The rows of a group lie close to one hidden flat surface of 8 dimensions, which may be shifted away from zero. Surfaces can cross.
Known rows, each followed by its group:
[-16, -16, -15, 67, -22, -4, -4, 7, 3, 28, -12, -34, 16]
(5)
[36, 37, 32, -22, 22, -12, -28, -29, 21, 20, 14, -5, -18]
(7)
[19, -56, 8, -81, -8, -24, -14, -5, 1, -24, 20, -1, 12]
(6)
[26, 3, 16, -32, -11, 16, 32, -22, -27, 13, -26, -17, -43]
(2)
[-12, 56, 18, 9, 47, -32, -5, -50, 10, -5, -4, 23, -18]
(4)
[25, -31, -19, 2, 13, -8, -3, -28, -13, 0, -7, 3, 43]
(1)
[-16, 26, 18, 12, -29, 39, -32, 53, -27, 4, 18, -15, -36]
(1)
[32, 24, -26, -34, -9, 19, 16, -27, 24, -35, -13, 17, 10]
(6)
[12, -45, 22, -59, -19, -31, 4, 7, 4, 29, -2, -28, -12]
(7)
[-20, 9, -5, 0, 29, -36, 13, 11, 47, 21, -38, 15, 8]
(0)
[-25, 1, -43, 0, -5, 3, -36, 59, 6, -17, -12, 25, 61]
(1)
[-5, 12, -6, -3, -21, 9, -9, 29, 40, -10, 25, 2, 10]
(5)
[24, 42, 15, -17, -16, 2, 4, -2, 17, 45, -23, -27, -30]
(7)
[-3, 15, -13, 26, -5, 36, -9, 34, -29, 14, -60, -10, -17]
(7)
[28, -32, 2, -30, -32, 36, 21, 0, -53, -5, 14, -15, -10]
(5)
[15, -18, 16, 36, 12, -1, -11, -29, 22, 3, 19, -15, -8]
(7)
[-45, 19, 1, 10, 4, -29, 31, 6, -10, 21, -25, 4, -16]
(3)
[8, 36, 26, 1, -23, 47, -34, 19, -1, -25, 54, -6, -42]
(1)
[-1, -54, 3, 1, -8, 3, 19, 0, -7, -10, 7, -11, -7]
(2)
[-1, -13, -21, 43, -21, 25, 9, 19, 4, 6, -16, -17, 10]
(7)
[-21, -7, -6, 19, -9, -8, 45, -7, 38, -12, 10, 6, -4]
(2)
[11, -21, 15, -58, 6, -17, 1, -7, -10, -3, 24, 10, 2]
(0)
[0, 8, 24, 9, -3, -27, 28, -33, 12, 35, 21, -20, -15]
(6)
[-28, 10, -9, 55, -3, 0, -22, 30, -5, 24, -25, -16, 3]
(4)
[-31, -5, 42, 12, 31, -20, 13, -30, -71, 14, 11, 1, -47]
(3)
[-9, -10, -9, -5, -14, -4, 4, 23, 14, 5, 2, -2, 11]
(2)
[41, -26, 11, 44, -17, 37, -7, -16, -10, 21, 5, -42, -11]
(7)
[-7, -49, -33, 2, -23, 33, -16, 45, -31, -20, -86, -21, -3]
(1)
[14, 28, -1, 15, -20, 4, 29, -12, 29, 26, -3, -18, -9]
(4)
[8, -65, 22, -15, 15, -23, -26, 4, 11, 6, 0, -19, -7]
(3)
[30, -82, -30, 23, 0, 10, -20, 24, 37, 6, -76, -36, 24]
(4)
[24, 36, -23, -25, -7, 3, -36, 21, 21, 13, 0, 8, 46]
(2)
[43, -34, 3, 16, -12, 33, 32, -8, -12, 25, 24, -16, 9]
(0)
[-8, 1, -9, 29, -14, 2, 45, -17, 28, 2, -12, -9, -12]
(7)
[18, 24, -8, 2, -15, 15, -14, -4, 34, -18, 26, 3, 11]
(6)
[-2, -10, -11, -6, -20, -3, 0, 21, -8, 19, -6, -11, 20]
(1)
[18, -7, -1, 2, 9, 9, 12, -32, -14, -6, -38, -7, -20]
(6)
[-15, 28, 13, 17, 12, 14, -28, 36, 2, 7, 10, 10, -13]
(3)
[-47, -8, -28, 3, -29, -20, 22, 57, 1, 23, -5, 0, 34]
(3)
[-33, 8, 25, -13, 12, -29, -14, 10, -17, 14, -8, -3, -30]
(5)
[-5, 18, 4, 9, 22, 34, -33, 36, -49, -9, 8, 28, 2]
(0)
[3, -41, 41, -22, 32, -23, -42, -5, -19, -11, 77, 15, 9]
(3)
[1, 0, 4, -19, 50, -2, 20, 33, -1, 24, 1, 48, 20]
(0)
[6, 21, 25, -17, -21, -12, 18, -7, 22, 25, 43, -13, -16]
(0)
[12, 6, 0, -10, 22, 22, -19, -9, -42, -23, -28, 12, -16]
(1)
[-9, -8, -41, 17, -15, -9, 36, -14, -18, 9, -62, -11, 23]
(5)
[-27, 38, 5, 63, 27, 27, -59, 39, -34, 1, 19, 20, 7]
(6)
[5, -35, -17, 24, 4, -4, 26, -24, 27, -12, -43, -11, 0]
(2)
[-22, 57, -8, -2, -20, 0, -9, 30, 48, -6, 6, 7, -4]
(1)
[-51, 28, -18, -12, -18, -16, 15, 28, -68, 8, -9, 15, 13]
(4)
[-16, 36, 14, -84, -6, -16, 12, 17, -4, -5, -34, 13, -46]
(6)
[24, 8, -15, -38, 38, -30, 20, -48, 53, -19, -53, 21, 9]
(4)
[-11, -9, 20, -51, 14, -45, -14, -9, 9, -9, 38, 14, 5]
(5)
[-29, -37, 23, -43, -5, -14, 4, 34, -76, 12, 28, 6, -12]
(3)
[1, 45, -2, 51, -5, 30, 10, 7, 5, 27, -48, -18, -32]
(4)
[-10, -3, 22, -57, 8, -36, -5, 15, 20, 6, 28, 13, -4]
(3)
[-2, 26, 14, -1, 5, -1, -17, 9, 10, 12, 8, -1, -13]
(2)
[25, -15, 20, -31, -13, 9, 23, -20, -18, 11, -4, -18, -32]
(2)
[-17, 5, -4, 29, 42, -5, -31, -13, -35, -15, -32, 16, 1]
(5)
[-8, -36, -21, -29, -20, 0, 41, 12, 8, -26, 19, 17, 27]
(2)
[22, -9, -21, -41, 2, -11, 20, -34, 24, -24, -35, 8, 12]
(6)
[5, 66, 4, 24, 22, 41, -9, -10, -48, -10, 5, 28, -13]
(4)
[0, 16, 11, -4, 23, -19, -12, -16, 23, 3, -13, 3, -14]
(2)
[1, 54, -4, 24, 16, 8, 30, -35, 29, -12, -7, 18, -12]
(7)
[-31, 29, 28, 34, 14, -31, -29, 10, 25, 30, 17, -12, -21]
(4)
[4, 33, -24, -18, 18, -1, -9, -7, 13, -33, 6, 41, 38]
(6)
[22, -32, 0, 48, 19, 24, -29, -25, 2, -24, -14, -12, -5]
(5)
[-3, 72, 13, -28, -12, -3, -20, -23, 3, -24, 41, 12, -18]
(0)
[11, -10, -25, -27, -17, 1, 23, -7, 3, -8, -30, -3, 12]
(0)
[17, 41, -2, 51, -29, 32, -7, -14, 16, 2, 38, -20, 1]
(0)
[33, -43, 21, -1, 12, 15, -31, -22, -37, -14, 49, -6, 5]
(6)
[-3, 43, -5, -17, -18, 10, 11, -3, 42, -21, -24, -2, -31]
(1)
[-7, 11, 8, 15, 6, -12, 1, -18, -5, 7, -11, -7, -15]
(5)
[2, -26, 22, -11, 39, -14, 2, -36, -37, -9, -7, 10, -21]
(3)
[-23, -38, 3, 0, 8, -32, -4, 12, 2, 10, -13, -8, 5]
(3)
[52, -4, -10, -54, -29, 2, 41, -30, 17, 18, -20, -18, 5]
(7)
[7, 59, 5, -39, -24, 8, 54, 9, 13, 28, 36, 16, -3]
(0)
[34, 15, 10, 24, -8, 66, -5, -1, 19, -27, -6, -11, -49]
(5)
[-53, -33, 6, 50, 10, -44, -34, 18, -20, 28, -42, -31, -9]
(4)
[11, 16, -7, -5, 22, -34, 10, -39, 16, 16, -2, 10, 29]
(1)

New rows. What belongs after each?
[-21, 17, 15, -47, 6, -25, 4, 20, 3, 4, 33, 26, 2]
(3)
[-15, 28, 1, 10, -23, -26, 31, 6, 17, 44, 44, -4, 23]
(6)
[-2, 50, 7, 49, 9, 25, -27, 30, 28, 22, 1, -3, -12]
(4)
[39, -30, 18, -61, 18, 18, -43, 48, 27, -1, 11, 10, 2]
(4)
[-12, 34, 10, -19, -12, -8, -1, 17, 32, 0, 39, 10, -3]
(5)
[-29, -11, -10, 2, 7, -30, -32, 28, 26, -7, 9, 9, 32]
(5)
[2, 9, 13, 40, 16, 6, -21, -11, 7, 10, -1, -10, -14]
(0)
[-4, 41, -3, -9, -36, 9, 17, 21, 29, 7, 43, 2, 5]
(5)
[-24, -3, -36, -35, 10, -34, 8, 6, 4, -21, -46, 30, 37]
(5)
[-26, 27, 9, 58, 18, -1, -45, 19, -9, 12, 19, 2, 6]
(4)
[7, 48, -17, -24, -46, 23, 20, 18, 30, -9, 36, 8, 14]
(1)
[20, -17, -11, -19, 18, -14, -23, -14, 16, -7, -25, 3, 22]
(2)
[-23, -32, 10, -48, 48, -71, 3, -21, -14, 6, -26, 22, 11]
(6)
[5, 5, 9, -9, 5, 31, -45, 18, -21, -36, 20, 12, -11]
(1)
[1, -2, 3, 39, -5, 7, 4, 4, -32, 28, 43, -4, 25]
(6)
[-7, -1, 9, -7, 11, -25, -14, -9, 17, -6, 24, 5, 7]
(5)
[-4, 14, 45, -10, 2, 0, -1, 9, -6, 31, 6, -18, -64]
(3)
[14, -45, -5, -23, -6, -11, -11, 17, 20, 7, 3, -10, 25]
(4)
[36, -24, -11, 29, 37, 39, -16, -31, -78, -26, 24, 27, 37]
(6)
[15, 48, -8, 21, 27, 23, -7, -11, -50, 9, 13, 28, 24]
(1)
[8, 2, 3, -45, -11, -13, 14, -6, 38, -15, 20, 8, 1]
(5)
[30, 27, 26, -17, 14, -20, 23, -55, -18, 34, 38, 0, -3]
(1)
[0, -10, 0, 21, 25, -34, -3, -28, 9, 10, 39, 12, 40]
(6)
[34, -37, -15, -25, -42, 16, 13, -30, -22, -17, -5, -31, 4]
(0)
[36, 55, -15, 3, -3, 40, 23, -39, 11, -23, -5, 14, -8]
(6)
[-18, -21, -24, 18, -28, -25, 2, 23, 21, 21, 2, -18, 41]
(4)
[-27, 22, -9, 45, -3, -5, -3, 22, 44, 7, 2, 1, 6]
(2)
[14, 7, -21, -28, -7, 17, 2, -13, 31, -49, -31, 9, -7]
(1)
[5, 3, -6, -2, -29, 15, -3, -2, -16, -6, -11, -20, -10]
(0)
[-31, 57, 13, -4, -8, 8, 13, 64, -1, 43, 21, 16, -11]
(0)
[-3, 6, 27, -33, 13, -29, 9, -17, 17, 8, 29, 7, -17]
(3)
[15, -18, 41, -24, 32, -15, -50, -11, -22, 12, 3, -11, -29]
(2)
[-1, 4, 17, -20, 1, -21, -1, -14, 18, -2, 27, -1, -9]
(5)
[-3, -38, -17, 15, 17, -19, -77, -8, 8, -47, 3, 2, 41]
(0)
[9, 2, 5, -5, -14, 33, 5, 26, -26, 10, 0, -5, -15]
(3)
[-10, -1, -20, 44, -9, 26, -19, 30, 17, -10, -30, -8, 4]
(5)
[6, -21, -7, -10, 13, -5, -9, 2, 11, -11, 3, 12, 20]
(3)
[-9, 23, 6, 17, 18, 3, -12, -11, -16, -7, -6, 8, -15]
(5)
[-31, 42, 31, 25, 9, -32, 19, -3, -10, 57, 31, -4, -17]
(6)
[16, 4, 14, 46, 2, 3, -30, -24, 48, -2, 1, -28, -18]
(6)
[-4, -38, -1, -49, -4, -14, -11, 17, -30, -14, 24, 10, 25]
(5)
[-7, -13, 37, 6, 33, -40, 6, -39, -24, 32, -2, -13, -29]
(6)
[11, 1, 21, -17, -45, 7, -10, -8, -16, 3, 44, -33, -21]
(0)
[11, -2, 7, -48, -10, 9, 1, 7, -1, -20, 22, 11, -9]
(5)
[28, -35, 10, 4, 7, 47, -22, 33, -34, 15, -61, -26, -39]
(4)
[-20, 7, 19, 18, 49, -27, -33, 19, 31, 15, 24, 22, 11]
(0)
[15, -4, 9, -59, 29, -3, -44, 9, -30, -23, 25, 34, 20]
(2)
[-17, 13, 38, -15, 51, 5, -43, 31, -50, 5, 18, 31, -27]
(0)
[-3, 12, -5, -6, 35, -32, 4, -10, -51, 49, -12, 18, 37]
(1)
[29, -5, 9, -22, -5, -3, 9, -40, 22, -9, 0, -11, -15]
(6)
[-34, 7, -2, 59, 51, -32, -33, -35, -21, -11, -36, 12, 5]
(4)
[16, 6, -6, 11, 2, 21, -19, 19, 27, -5, 19, 8, 18]
(3)
[11, -24, -5, -47, -27, -13, -8, 1, 51, -32, 18, -5, 8]
(1)
[1, -6, 37, 21, -7, -9, -23, -21, 1, 16, 9, -39, -44]
(0)
[12, 16, 26, 0, 12, 20, -13, -15, -23, -13, 19, 3, -34]
(5)
[-17, 34, 8, 16, 32, 10, -22, 13, -23, 1, -36, 14, -27]
(0)
[11, 13, -9, -4, -5, 9, 16, 10, 44, 11, -47, -10, -16]
(3)
[24, 8, -20, 0, -37, 51, -6, 17, -3, -31, 27, 2, 17]
(1)
[-5, 2, -5, -11, 8, -23, -12, 0, 16, -1, -10, 5, 12]
(1)
[0, 15, -19, 9, -19, 29, -15, 36, 24, -20, 23, 11, 20]
(5)
[21, -9, 40, 9, -25, 29, -23, 30, -12, 24, 102, -18, -6]
(3)
[14, -37, 20, 4, 21, 6, -23, 10, -18, 10, 34, 4, 10]
(0)
[28, -19, -3, -15, 5, 1, 23, -45, 33, -23, -41, -12, -23]
(5)
[32, -8, 7, 10, 8, 13, -34, -9, -7, 9, -4, -17, 0]
(2)
[15, -21, 33, 15, 15, -14, -9, -37, -16, 19, 37, -17, -15]
(6)
[-8, -11, -1, 4, 17, -11, -29, 24, 23, -3, 8, 11, 19]
(3)
[5, -9, -7, 10, -11, 29, -30, 20, -10, -20, -8, -8, -3]
(1)
[-7, -28, 2, 55, 39, -23, -42, -26, 5, -4, -16, -8, 13]
(4)
[29, 43, -4, -7, -40, 23, 12, 17, 19, 37, 18, -16, 10]
(7)
[-2, -21, 1, 7, 8, -15, -5, -4, 14, 7, -30, -13, -2]
(0)
[22, 14, 34, 23, 21, 30, -13, -21, -21, 2, 26, -1, -36]
(3)
[26, -7, -17, 25, 11, 3, 27, -15, 43, 13, 7, 7, 37]
(0)
[-2, 62, -28, 13, -33, 16, 29, 14, 25, 14, -1, 3, 17]
(1)
[-35, -25, 0, 6, 23, -3, 19, 5, -8, -34, -16, 23, -20]
(2)
[65, -6, 5, 13, 40, 20, -47, -45, -11, 10, -66, -23, -13]
(7)
[-31, 12, -15, 58, 25, -16, 15, -23, -9, -3, -8, 18, 17]
(3)
[13, -17, 3, -15, -28, 9, -5, 11, 7, 1, -1, -24, -13]
(6)
[-21, 48, 23, 25, 8, -1, 11, -12, -34, 7, 92, 27, 4]
(3)
[19, 23, -4, -21, -1, 25, -36, -22, -36, -47, 36, 21, 12]
(0)
[-5, -9, 13, -14, 11, -17, -18, 0, -7, 0, 13, 3, -1]
(6)
[13, -56, -8, 13, -17, 4, -11, 10, -1, 6, -2, -27, 19]
(0)
[2, -33, -15, 11, 13, -35, -10, -31, 22, -12, 8, 2, 42]
(5)
[-4, 38, 34, -64, 14, -7, -22, 35, 11, 3, 33, 25, -25]
(3)
[-1, -35, 22, -3, 15, -19, 3, 8, 1, 30, -17, -15, -19]
(0)
[-37, -28, -2, 21, 7, -66, -25, -4, 23, 11, 22, -8, 41]
(4)
[26, -19, 13, -8, -12, 6, 35, -11, 4, 30, 18, -17, -8]
(0)
[14, -39, -10, 10, -19, -2, -18, 7, 52, -17, 41, -12, 38]
(5)
[8, 0, 19, 1, 44, 21, -69, 27, -27, -16, 31, 26, 8]
(4)
[-8, 21, 1, 0, 0, 16, -4, 30, -8, 4, 11, 13, 0]
(3)
[29, -15, 7, 31, 30, 23, -44, -15, -14, -22, 55, 16, 29]
(0)
[-15, -18, 38, -3, 22, -25, -42, 9, -20, 18, 16, -10, -21]
(4)
[10, 5, 11, 18, -8, 12, 8, -6, -30, 33, -19, -26, -24]
(1)
[-78, -20, 23, -20, -3, -85, 17, 29, 5, 42, 0, -10, -13]
(3)
[20, 24, -3, -25, -17, -15, 33, -16, 53, 17, 15, -2, 9]
(4)
[-67, 18, 7, 13, 3, -52, -20, 11, -47, 14, 31, 10, 15]
(4)
[7, -10, 35, -85, 20, -30, -21, -20, 6, -24, -10, 5, -46]
(6)
[-10, -14, 0, -12, 6, -29, 12, 6, 26, 20, -36, -8, -4]
(0)
[24, -6, 18, -16, 24, -5, -48, -26, 30, -36, 43, 11, 6]
(6)
[16, -44, 25, 1, -1, -12, 16, -13, 4, 36, -7, -33, -25]
(0)
[-9, 20, -21, -10, -22, -13, 24, 20, 4, 30, -24, -4, 21]
(1)
[19, -33, -5, -2, -44, 9, 29, -5, 10, 12, 4, -35, -3]
(5)
[12, 15, 8, 11, -5, 19, 39, -31, -26, 9, 5, -3, -23]
(3)
[2, -11, 8, -45, -24, -32, -14, 37, 25, 53, -37, -36, -8]
(7)
[18, -27, -10, -2, -8, 9, 31, -22, 4, -15, 7, -1, 9]
(7)
[15, -11, 1, 2, -10, 11, 5, 2, -4, 11, 12, -9, 4]
(0)
[9, 12, -12, -11, -10, 13, 0, 27, 26, -2, 16, 13, 23]
(3)
[-3, 34, -4, 12, -3, -11, 28, -30, 19, 6, -17, -2, -9]
(5)
[37, 8, 23, -11, 2, 47, -32, -34, 7, -64, 26, 2, -46]
(1)
